Each new row is followed by what is left after taking away its nearest point in the smallest flat space through zero that holds the last named rows.

z_692 (5 x 11):
[[ 12 -10   4 -34 -10 -10  10  -9  -4 -16  -8]
 [-12   5  26 -11 -19  12  23  -4   3   2   0]
 [ -9   1 -11  -1 -11  -5   0   1   0  16 -11]
 [ -8 -11   3  15  -7  10  10   8  -4   5  10]
 [-12  12  10   4   4  14 -14   3   8  -4   7]]
New rows:
[  3  11  -6  -1 -14  -1  15  -8  26  -5  -4] => [  4   3 -12   6  -9   1   7  -3  24 -10   3]
[-15   4 -19  16  22  -7  -2 -27   0  -1   7] => [-20  -3 -11   2   8  -2   7 -27  -1  -7   7]
[ -1 -10   1 -19  24 -10   9   1  -4  -1  -3] => [-13  -7   2 -10  20  -2   6   6  -1   7  -1]

z_756, 5 rows:
[[  6 -21  -1  -9   3  -3  27 -11  19  17 -22]
 [  4 -10 -20  19  19   1  -2  12 -14  18  -9]
 [ 21  -8 -18  12 -21  20 -10  18  -7  -1 -15]
 [ 18  -2  10  19  -5  -9 -17  -3  -2   9 -15]
 [ -9   4   4   1  -8  -7   1  -7  -4  -9  -4]]
New rows:
[  2  -8   0 -26  22   4   0   1   8  14 -10] => [ -2   1   1 -17   7   2 -12   1  -5   0 -13]
[-19  -1  -4   2 -11   1  -1   3 -14  -3   1] => [-6 -5  4 -1 -5  2 -2  2 -2  8  2]
[ -6  -1  -1   0   1  23  -3  -2  10  -3 -14] => [-10   3   4   3   8  16  -7  -5   7  -2 -10]
[ -5  -6   0   5   5 -10 -27  -6  -8   6  22] => [ -4 -16  -7  -3  -7  -4 -11  -8   0   4   9]

z_327:
[[ -5  17   3  -9  11 -15 -21   2 -15 -13   3]
 [-21 -20  -4  -3  19   2   5  -1 -36  -2   2]
 [  5   1  13 -12  -2 -15  -1 -16  -7   0   0]
 [-26   2  25 -14   8  -2   8  -3 -11 -10  26]
 [-14  -3  12  24  26 -20 -28 -17 -16   8  18]]
New rows:
[ 23   0  -8   0  -3  -9 -15   1  -6  10   3] => [10 -3 -2 -4 -3  1 -3  7 -5  7 13]
[  6 -10  -4  19   2   1  -1  10  21   4   1] => [ 2 -8  2  0  4 -7  1  6  4 -5  0]
[  0   1  -5 -12 -16  11  14  -3  -2   1  -7] => [-4  5 -3  1 -6  4 -2 -5 -3  3  0]
[ -6 -11  -2   3 -25  11   4  -2  -2  -2  20] => [  0  -5  -7   2 -22   2  -9  -3  -8  -4  13]
[  8   1   5   7  -9 -14  15  -6   6  -6  -8] => [ -1   2   1  11  -1 -11  10   2   0 -10  -4]
[ 7  1 13 -2  2 -2 15 -8 -8 -5 -7] => [ 5  5  7  8  6  2  7  0 -3 -6 -5]

z_520:
[[  2  -9 -21  32 -21  -7   6  -9   7 -28 -16]
 [ -9 -27 -16  -1  -9  17  -4  -8  -7 -10 -12]
 [  2 -19 -19  19 -16  19  -7  -4   0 -19 -22]
 [  8 -28 -34  17  -7   6   7  -3 -18 -30 -28]
 [-12 -24 -21  19  -7  19  -7   5 -24 -20 -12]]
New rows:
[ -9  -5   1   1  -5   3   1   6   3  -9 -11] => [-6  0  5 -4  0 -1  3  8  3 -5 -8]
[-27   8  22   9   4   8   2   2  -1  -5   4] => [ -9   3  13   0   8   5  10  -2   1  -9 -11]
[-4  0 -2 -2 25 -2  2 -5  3  4 -1] => [-6  0 -3  6 18  1 -1 -6  7  0 -3]
[-4 12 -9  0  0 -9 -2 -2 27 -4 -1] => [ -8   5 -12  -4   8  -1  -5   6   9  -4  -1]

z_435, 5 rows:
[[  0  -3  24 -19  11   1 -24  24  -3  -2   1]
 [-16  -8   6 -14  19   8  -8  10 -13 -12 -11]
 [  1 -19 -11 -27  26  24 -10  -7  -2  -5 -10]
 [  0   3 -11  -6   1  -5 -19   5 -28  25   7]
 [ 31   0  -8 -17  10   4 -15  13 -10  10  -6]]
New rows:
[  4 -17  -5 -18  -3   1 -15 -11   8  -8  13] => [  2  -7  -6  -5  -8 -10  -5  -3  -3 -13   6]
[ 14 -18  17  -4   9   9   7  12  17  17   7] => [  1 -14   7   6   8   4  16  10   0  16   1]
[ 14  -1  18   5  -5  16   9  -5  17 -18 -12] => [ 3  1  9  5 -6 11 -3 -6 -6  1 -5]
[-18  15  11   8 -15   4  -1   6  -9 -14  -4] => [ -1  10   0  -2 -11  13  -6  -2  -3  -6  -2]
[ 14  -7  14  -9  -2   6   6   3  15 -10  19] => [ 4 -4  1 -4  0  2  9  2 -7 -5 14]

z_291:
[[  1 -26   2 -12  25  -9  29  -2  10  11  -3]
 [ -8  -1  -1   0 -15  11  13 -12 -29   0  19]
 [ -5  -9  20   7   9  -4 -11   0  19  26  -6]
 [  6  11   8 -13   4   1 -22   7  -3   2   1]
 [-10 -30 -13  -1  -5   2   0  -3  -3  -1   1]]
New rows:
[ -5   0  -2   0 -21  27   0   2   1  27 -11] => [  4   4  -9 -10 -11  22   8   7   4  16 -15]
[ -5  -3 -11  -7   9  14   2  -1   2  -4   4] => [-5  3 -5 -1  7 14  0 -2  6  0  3]
[-21   4 -20   6   6  -6   9  11  -7  -5  11] => [-20   8 -10   4  11  -7  -1  13  -2   4  10]
[ 8  2 12 -3 -8 -3  6  2 -5 11 -1] => [  8  -3   3  -2 -10  -4   3   4  -2   3  -5]
[ -5  -3   3  10 -11   2   3  24   6  -2  13] => [-2 -3  5  3 -5  1  5 25  4 -2 14]

z_882 (5 x 11):
[[ 19  -7  11   5  -5  35 -21 -16   1  15 -14]
 [-13   0  10  -3 -11  20 -19 -23   3  -7  -3]
 [ -5 -14  12   0   0  20  -3  -5  16  -4  -7]
 [  2  -3   1  -2  17   4  -5 -27   2 -24  -1]
 [ -7   3  10 -13  12  11   0 -29  -1  -2  -3]]
New rows:
[ -1   5   1 -10   0  -5  -3 -16  -1   2  -5] => [ 2 -1 -1 -4 -3 -6 -2 -3  5  1 -6]
[ -8 -11  -6   0   4  -6  14  18   3  22  -6] => [-7 -8 -9  3  3 -2 -3 -3 -2  5 -5]
[ 15  -6  -6  16   5  -5 -15   8  -8   0  -3] => [-5 -4  3  3  6 -3 -6  2 -4  3 -2]
[ -6   4  -6  -6 -13  13  -3  11  -5  -7  13] => [ 2  2 -5 -8  0 14  3  6 -5 -6 10]
[  0 -13   2  -2   0   2 -12   9   9  20   6] => [ -2  -9  -2  -4   7  -6 -12  -1   5   8  10]

z_433:
[[-18   7 -19  18 -14 -20 -18  10  24 -23  15]
 [ -3  -4 -13  17 -15  -1  -6  10  30 -18  15]
 [-36  10 -14  23 -10  13  -9   1  18 -39  29]
 [  3  -5  27   2  -4 -13   3   4  26 -26  31]
 [ -3 -13   0   2  -8 -15 -23 -22  39 -30  21]]
New rows:
[ -8   2   1  -6   2 -21   4  -3   7  23  -8] => [-13   0   2  -1   1  -3   9  -5  11  14   1]
[  0  11   5   3 -27  -8  -9  13   2  19  -5] => [ -5   7  12  -1 -22   5  -9  -3   1  11   0]
[ -3 -14  -1   7  -7  10  -1  -6  19   8   4] => [-9 -4  5  3 -2 -1  0 -1  4 11  2]
[  1  27   9   8  19   0 -27 -21  -3   5   3] => [ 13  23   7  16  12   7 -16  -4   6  10   4]
[ 27   0  -5   5  -5 -27  23  -9  -3   1  11] => [ 12   4 -14   9  -3 -11  21 -17 -10  -4  11]
[  3   0  -4  11  11  -7  -2 -20  -4  -3  -4] => [ 6  1 -2 16  8 -5  6 -7 -2 -2 -1]

z_853:
[[  3 -12   9 -10  -5  17  -7 -12  -2   1   3]
 [-17   8  10  10  -5   4  -1   8  12  -3   6]
 [  4   9 -14 -13   4 -18  -7  23   1 -10  -3]
 [ -5 -12  11 -20  -3  -8   0  -5 -19   9  11]
 [ -6  -1  25  -9   5  14 -10   7   2  -8  -4]]
New rows:
[ 14 -15   7   5   0 -19  18   2  18   7 -13] => [  9 -18  10  -3  -7 -13  10   4  22   4  -6]
[ 18  15  12 -10 -16 -17  -4 -13  15 -15   7] => [ 17  15  17  -4 -12 -18   2 -17  11 -11   4]
[ 14   0 -16  -3  18  -2   8 -12 -14  -3  14] => [ 1  5 -3  0 15  6  3 -3 -3 -9 17]
[ -2  15   1   5  -2  14 -16 -17 -17 -16  18] => [  0  20  -3   7   4   4 -12 -11 -20 -16  14]
[ 11   1  18  14 -14  -4   0  16  15 -10   3] => [ 19  -7  13   7 -14  -9   3   7   4  -4   4]

z_163 (5 x 11):
[[ -7  28  -1  -6   4 -12   9   2  -2  -4 -26]
 [  0   4   9  -8  10   2 -11   4  -7  10  -2]
 [-17   6   6   2 -17  19   8   7  -9  -5   1]
 [  7   8 -24 -20  10 -19  21   5  -4   9  -3]
 [ 14   4 -13  -3   7   3  -3  -9 -22  27 -25]]
New rows:
[  2 -15  16  12  12  13  -2   0  -8 -15  15] => [  4  -3   4   6  15   3   9  -1 -12 -12   1]
[-12  -2  -8  -7 -12 -16  -2  -4  -6  -1  -1] => [-11  -5  -3  -5 -10 -13  -9  -5  -6   1   0]
[ 4 -4 15  2 22  5  4 -2 12 -2  4] => [ 2 -2  6  3 14 10 14 -3  5  1 -2]
[-27   3   3  27  -4  -3  -6 -11  -3 -13  27] => [-18   9  -8  16   8 -11  -4 -12 -14   4  15]
[-12 -10  -5  -4 -25   5   0   7  -7   4 -15] => [ -6 -12  -1  -8 -12  -8  -8   7   3   2 -10]
[  1   2  21 -15  -5 -15  -8   3  -4   1  -6] => [  4  -6  10  -9 -14 -11   0  -2  -5   0  -3]

z_891:
[[ 14  15  12 -24  30   5   4   1  26  -6 -27]
 [ 12   6  17 -11  15  12 -36  -1  28 -18 -30]
 [ 24   5  -4 -39  24 -10 -11  -6  13 -13  -9]
 [  2 -15  -8 -33   6  18 -15  -5   2 -29 -17]
 [ -1   5  22 -12   2  12 -12  -5  18  -5 -14]]
New rows:
[ -1  11  13   3 -18 -18  10  -1  18 -16 -18] => [ -1   4   0   2 -20 -21  11   0   8 -20 -12]
[ 12  -4   8  17  11 -10  12   0  17 -14   8] => [  6 -12   8  10   3  -4  10  -4  12 -19  11]
[ -3 -15 -15  -5  -4 -12 -13  -5 -13 -15  17] => [-7 -2  2  2  5 -5  1 -1  2 -6  3]
[ 14  -9   4 -15  -5  -8  -1  -6   2  -2  -2] => [ 8 -8  3  1 -6 -3  4  0  1  1 -6]
[ 10 -17  17  -5   6  18  -5  12  -4  15   3] => [ 14 -17  10  -3   9  13  -4  14  -7  16   6]

z_903, 5 rows:
[[  2 -10  -8   2  10   7  14 -31 -18  11  -4]
 [ 27 -11  -1   9   4  16  -6 -12   7  11  -8]
 [  5   3 -19   3   9  -3 -18 -11  -9  34 -21]
 [  5  -1   9   2   6   9   3 -18 -16  17  -8]
 [ 17 -28  11  -3  24  10  -1  -7 -21  21   6]]
New rows:
[-16  13  -3 -12  -7   3   1   7   1 -26 -23] => [ -2  -4  -1 -12   6   9  -3   4  -5 -14 -21]
[-16   9  -1  17 -13   6  10  12 -12  -5   1] => [ -4  -2  -6  19  -6   9   4  12 -10   2   1]
[-16   0 -18   9   6   3   4  -5   1  21   8] => [-10   1  -2  10   1   9   4   3   8  13  12]
[ -5  11   5   7 -20 -18  19 -16   4  -4  -3] => [  6  -4   5   4  -8 -19   6  -3   3   7   1]
[  6   8 -12  -8   8  19   9  12  12  16  -7] => [ -2   8  -7 -11   8  17  17  12   7  10  -1]

z_481 (5 x 11):
[[ -6  -5  12  20  13   0  14   6  -8  11   6]
 [ 20 -14  18   6  -4   4 -13  -2  22  15  -1]
 [  8   3   1   2  22  20 -11  27  21   1  -5]
 [  0   2  -3 -15  -6   2 -10  -2  16   5  -5]
 [ -2  -6   8  -8 -10 -11   7 -23  -8 -10  12]]
New rows:
[ -4  14 -21 -19   0   1  16  -1  -1  -2  10] => [12  4 -9 -3 -1  2 12  0  3  6 10]
[  8   1   5  -1 -14  20  -7  -4 -12  15 -15] => [  1   2   9  -7  -4  22   0  -5 -13   5  -6]
[-3 16 13 15 18  8  7 18  1  6 -2] => [ 2 14  9  1 -2 -1  1 -1  0 -1 -2]
[ -3  16  -8   1   4  -9   6   5   8   1 -14] => [  4   9   2   3   4 -10   7  -2   8  -4  -7]

z_748, 5 rows:
[[  2 -10  17   0  15  10 -15 -18  -6   1   8]
 [ 17  13   4   1  12  -7   1   6  14   5 -10]
 [  3  24  -6   5  10  22  -9  10  11  -7 -23]
 [  0  17   6   7  -2  -9 -16  -8   9 -19   5]
 [  0  -1  10  -1   5   3  -8 -13  -3  -8  13]]
New rows:
[ 17   9 -10  -2   1   0  -6  -7  -6  -9 -19] => [ 14  -1  -9  -5  -3  -3  -1 -10 -12  -7 -10]
[ 13 -17   2 -19 -16  12   1  -9  15  10  18] => [ 10  -7  -2 -11 -19  11  -9  -4  22   6   4]
[-11  -4   3  16  14  -2   2  -1  -1  -5 -17] => [-8 -3  3 10 12 -4 12 -1 -2 -9 -5]

z_847, 5 rows:
[[-13  17   9 -10  -4  -5   8   0   8   2   2]
 [ 20  20   4 -13   5   6   4  -5  12 -19   3]
 [ -9  25  -5  17  -4  -2  -5   2  22  11   5]
 [ -8   6  37  -4 -34  -7   5  13  -3  -7  -6]
 [  8  13   7  -6 -31  12   4 -13   8 -20   8]]
New rows:
[ 22 -14  11   1  -4   5   4   7  -6   4 -23] => [  7  -1  -1  -2  -4   6   9  -3   4  12 -15]
[  1   6  -5   2  -2  17  15  -1 -10  -6 -18] => [ -3   8  -5   6   0  14  13   3  -8  -1 -19]
[ 10  14 -12  18 -21 -12 -29  12   3 -12   0] => [ -3   7 -13  -7  -6 -16 -16   6  -8 -10   0]
[ 4 -5 19  3  5 -4  7  4 12  7 -8] => [ 3 -9  7  2  2  2  8 -7 12  6 -3]
[  5  -7 -14  16  -5  14   5   5  19 -15  -4] => [ -7  -9  -5   3   1   6  12   9  13 -10  -8]

z_744, 5 rows:
[[-14 -13  10  -7  28   6  16  22 -16   4   8]
 [  9 -13  35  -2  19   4   8  20  -6 -13  30]
 [ 13   4  12 -12  36   1   6   6 -22 -13  21]
 [ -9  -4  -4   9  25   5   1   2   2  16   1]
 [-12 -10  30   2  -1  13  19 -28   8  19   9]]
New rows:
[  3  -3   3  21  -3 -13   5  -5  21  -1  -5] => [  1   0   1   8   4 -14  13  -2   5  -7  -6]
[  8   0  -1   0 -27  14  -3   1   4  -2 -27] => [ 11   0   5   1   1  17  -1   3  -2   0 -15]
[-13  -1 -11 -11  -2   2   5 -13  13   3  -5] => [ -5  -2  -5 -10   3   0   1  -2  12  -6   4]
[-7  9 -7 -1 27  0  6 -2 10 -2 -1] => [-6  6  0 -4  5 -2  7  0 14 -9 -2]
[ -9  10  -4   5  -9  -1   1   4  18  12 -13] => [-1 13  4 -3  1 -1  4  5  7  2 -3]
[ -8  -5 -15   3 -13  -7  17  -7 -14   9   4] => [  2  -5 -10  10  -6  -8   9  -2  -9   4  14]

z_28, 5 rows:
[[ 14  -2 -15  -4   1   1   2   3  -7  -1  -4]
 [  7  18  -9  16   0   1   2 -10   4 -16  -2]
 [ -9  11 -16   3  18  12   4  -7 -22  12 -28]
 [ 19   2  -5 -12   6   7  -4  -6 -18   6  -3]
 [  3   2   9  -7  25   7  -7 -21 -15   0   2]]
New rows:
[ -4  -3 -18   6   6  -1  -5 -16  -9  -1   9] => [ -7  -3 -11   4  -7  -2  -6  -9  -5   6  11]
[ -2  -9   4   8  14  -8   6  -6   2 -13  -7] => [ 5 -4  8  3 -1 -5  4  0 -2 -3 -9]
[  4 -13   2   5   4 -15   9 -15  16  -8  12] => [  3  -4   0   2  -3  -7   9 -12   3   8  -2]
[ -1 -13 -10  -7   6  -7 -18  -1  -9  17  14] => [ -4   1 -12   7  -1  -7 -16  -3  -2  10  11]

z_604 (5 x 11):
[[-15 -18  11  13  -1  15  -9 -12  -6 -11  -7]
 [ -3   9  17 -20  -4   3 -13 -16   6  11  -9]
 [-10  -7   1 -17   6   3 -10   0   0   5   3]
 [  7 -22  -8  -5  -7  20 -19   8  14 -10 -12]
 [ 10 -24  24   4  -2   0  -7 -21  16 -15   6]]
New rows:
[-27   3 -11  -2   3   4 -13   3 -11 -15 -12] => [ -6   7  -4  -3   1 -10  -6  -2   2 -17  -4]
[  2  11   6   5 -12 -27   3  -2   3  -8   8] => [ -8   2  -1   0 -12 -13  -9   4   1  -8   0]
[ 22   3 -11  -1   6  -4   1  -2   9  -5  -1] => [ 5  2 -6  0 10  1 -2 -8 -2 -3 -3]
[ 10   6  -2 -17 -12   2  -9  16 -27  -8 -11] => [ 12  -1   8 -11  -9  -5  -4   7 -25 -14  -1]
[-6 -8  1  2  2  2 -4  7  1 -2  8] => [-2  2  3  2 -2  1 -2  4  2  1  3]
[  0  -2 -26   9   6  -4  17   1   4  -4  -3] => [ -4  -2 -12  -2   5  -1   8 -12   8   0  -7]

z_846 (5 x 11):
[[ -5   0   5  12   2 -18   7   6 -14   6  -2]
 [ 20  -5  29   6  28  11  12 -22 -17  -2 -37]
 [ 11   4  11  -5  10  -6   6 -31  -3  -4  -7]
 [ 11 -25  17 -10  11  -6  28  -1  -7   5  -4]
 [ 13   5  11   8  32   9   8 -11   2  -2 -15]]
New rows:
[ -4  14  10   5 -12  -4 -19  10  -8   6 -17] => [ 3  6  9 -7 -1 -5 -4  5  6  6 -3]
[ -2  -7   2  -6  -2  -9  25   6  -2 -12  18] => [ -2   5   2   2  -2   4   9   2  -5 -16   4]
[ -8  -7 -11   4 -13 -21   0  21   7   5  23] => [ 5 -3  2  3 -1 -3 -4  1  4 -1  0]
[ 22   1  -3  -4  11  -9  -4  -1 -12  15 -16] => [ 18   2 -12  -9   3  -7  -8   4  -4  14  -5]
[ -1  12  11  -9 -17   1   0  12  -3   4  -1] => [ 3 15 12 -8 -4  0  5  7  2  3  1]
[ -8   5  -8  21  -6  13 -11 -18 -21   3  -2] => [ -4  -8  -9  11   1  13   4 -11 -11   5  10]

z_238:
[[ -9  -5   2  17  10  -8   9   7 -15   7   8]
 [  8 -12 -14   4   3  13   6   7  15  -7  -8]
 [-13  20 -14 -14 -16  -9   6  -3 -23  -7   0]
 [ -1  -4  -5  23   0  -1  -1 -15   0  -6   0]
 [  7  -1   0   0   8 -23  -5  14 -20  -3  21]]
New rows:
[ -6  -9  -7  12  15   4  -9  17 -11 -13   1] => [ -9   0   2   1   7   8 -15   6  -6 -10  -5]
[ -9  -6 -17  -5  17   8  16   3 -18  18 -16] => [  6  -4  -9  -7  14   0  -4 -11 -10  10  -9]
[  8 -17  -3  -7  19   9 -14 -12  -1  -8 -12] => [ -2 -10  -2 -10  17   5  -8  -9 -14  -4 -10]
[ 18  15 -17  -7  14  -4  -3 -13   5  17   7] => [ 12  14 -17  -3  16  -1   4 -11   3  21   4]
[-16  17  14  10  16   7  -8 -17  12 -19 -16] => [-11  14   6   0  22   0  -4   4   4 -21  -8]

z_413, 5 rows:
[[-25   5 -15  10   0 -14 -13  -2  19  -3 -10]
 [ 13  18 -15   2 -27  -8 -11 -15  -7  -6 -24]
 [ -1  15  -3 -18 -24   7   1 -13 -28  -8 -12]
 [-27  27  -3 -13  13  10  10 -28 -20 -19 -38]
 [-16  18  -1  -2  -1 -29   7   7 -36  -4 -12]]
New rows:
[-16   0  11 -10 -16  10  14 -12 -17  17 -18] => [ -7  -8   9   5  -9   1   9  -4   1  23 -13]
[-15  -6 -15  14   3 -19   5  -8   3   1  13] => [ -1  -5 -10   7   0  -4  10 -16  -4  -1  11]
[  4  -1   1 -15  15  15   1 -14  -2  -1   0] => [ 3 -1 -5 -7  6 -4 -6 -5 -2  3  3]
[ 15  -6   6  -2 -18  14  -5 -14 -17   0  -6] => [-3 -9  5  8 -1  1 -6 -5 -6  2 -3]

z_354, 5 rows:
[[  4   4  17  24 -11  18   1 -22  -1 -23 -21]
 [ -5  28   8  17 -13  13  -7   9  -7  -4 -13]
 [ -7  17   2  22  21  -1  -9 -13  -1 -10   8]
 [ -9  21   9  17 -28   2  -3  -3 -26 -12 -13]
 [ 17  14  -9   5 -15 -15   6 -12  -5  -9 -13]]
New rows:
[ -1 -11  -6  -2  -8   3  -6  13   9  -6  12] => [  1  -4  -7   5  -8   0  -6   6   7 -11  10]
[ -9   4  -8   7   9  10  -7  -5 -11 -13   4] => [  0  -1 -13  -4   2   9  -2   1  -5  -7  -1]
[-11 -13 -15   8   6 -10   3 -13  18 -19  17] => [-12  -2 -12   5 -11  -1   2   4  15 -13   7]
[ 15  15  -4  -6 -15   1  -6  18  -4 -19  18] => [ 13   2   1  -5  -7   6  -5  10   1 -23  21]
[ 6 17 17 -6  2  7  5  3 -6 -7 -6] => [  6   8  13 -12   7   0   7   0  -6  -5   1]

z_213, 5 rows:
[[  9  -3 -13   5  21  13   3 -18 -17  -3  15]
 [  2   3   0   9  -1   6  15   5 -12  -1  17]
 [  1  10 -23  -8   4 -14  -4 -22   3  12   4]
 [-26 -22  17  18  32   0  -7  19 -16  -6   9]
 [  7  -5  16   6 -26  20  -7  -5  -6  16   2]]
New rows:
[  5  -3  10 -11 -13   3   6  -9  -9  12  -5] => [  0  -4   7 -11   1  -4   9  -4  -9   4  -5]
[ 10   5   0  -3  -3 -17 -12  16  -7 -22  10] => [ 11   2   0  -2  -7 -12 -20   6 -10 -12  11]
[ -9   1 -11 -13 -10   8 -12  -9   4   2   8] => [-11  -1  -6 -10  -5   9  -6   2   3  -7   9]

z_134:
[[ 16   3  -6   0  -6  -7 -27 -13   4  10  23]
 [ 14  -9  -6   1   0   6 -10  -2  -8   9  -6]
 [ -3   8   3  -4  23   0 -21   2  10   3   9]
 [  2  -4   7  -6  16  -7 -11   4   7  30   0]
 [  7   3   3   4  -5 -29  -3  -7  -6 -11   9]]
New rows:
[-12   5  17 -15   6   4  17   0  10   5  -1] => [  5   1   8 -11   2   3   3  -7  -1  -2   0]
[ -9 -15 -12 -10  -9 -18  -5  -7   1  19 -18] => [-16  -6 -15  -9  -5  -8  -9  -7   5  -1 -12]
[-10  -5   6 -13   9   1 -10   6   7  -5  -3] => [ -4  -9   3 -11  -5  -1  -6   1   2  -4  -2]
[ -2 -14  -7 -17 -19 -18   9  19 -13  -8 -18] => [ -5  -5  -9 -21 -10  -6  -9  17   1  -4  -2]
[ 16  -4   8   6  18 -12  -3   3   6  11  12] => [11 -3  3  8  6  3  9  3  4 -1  8]
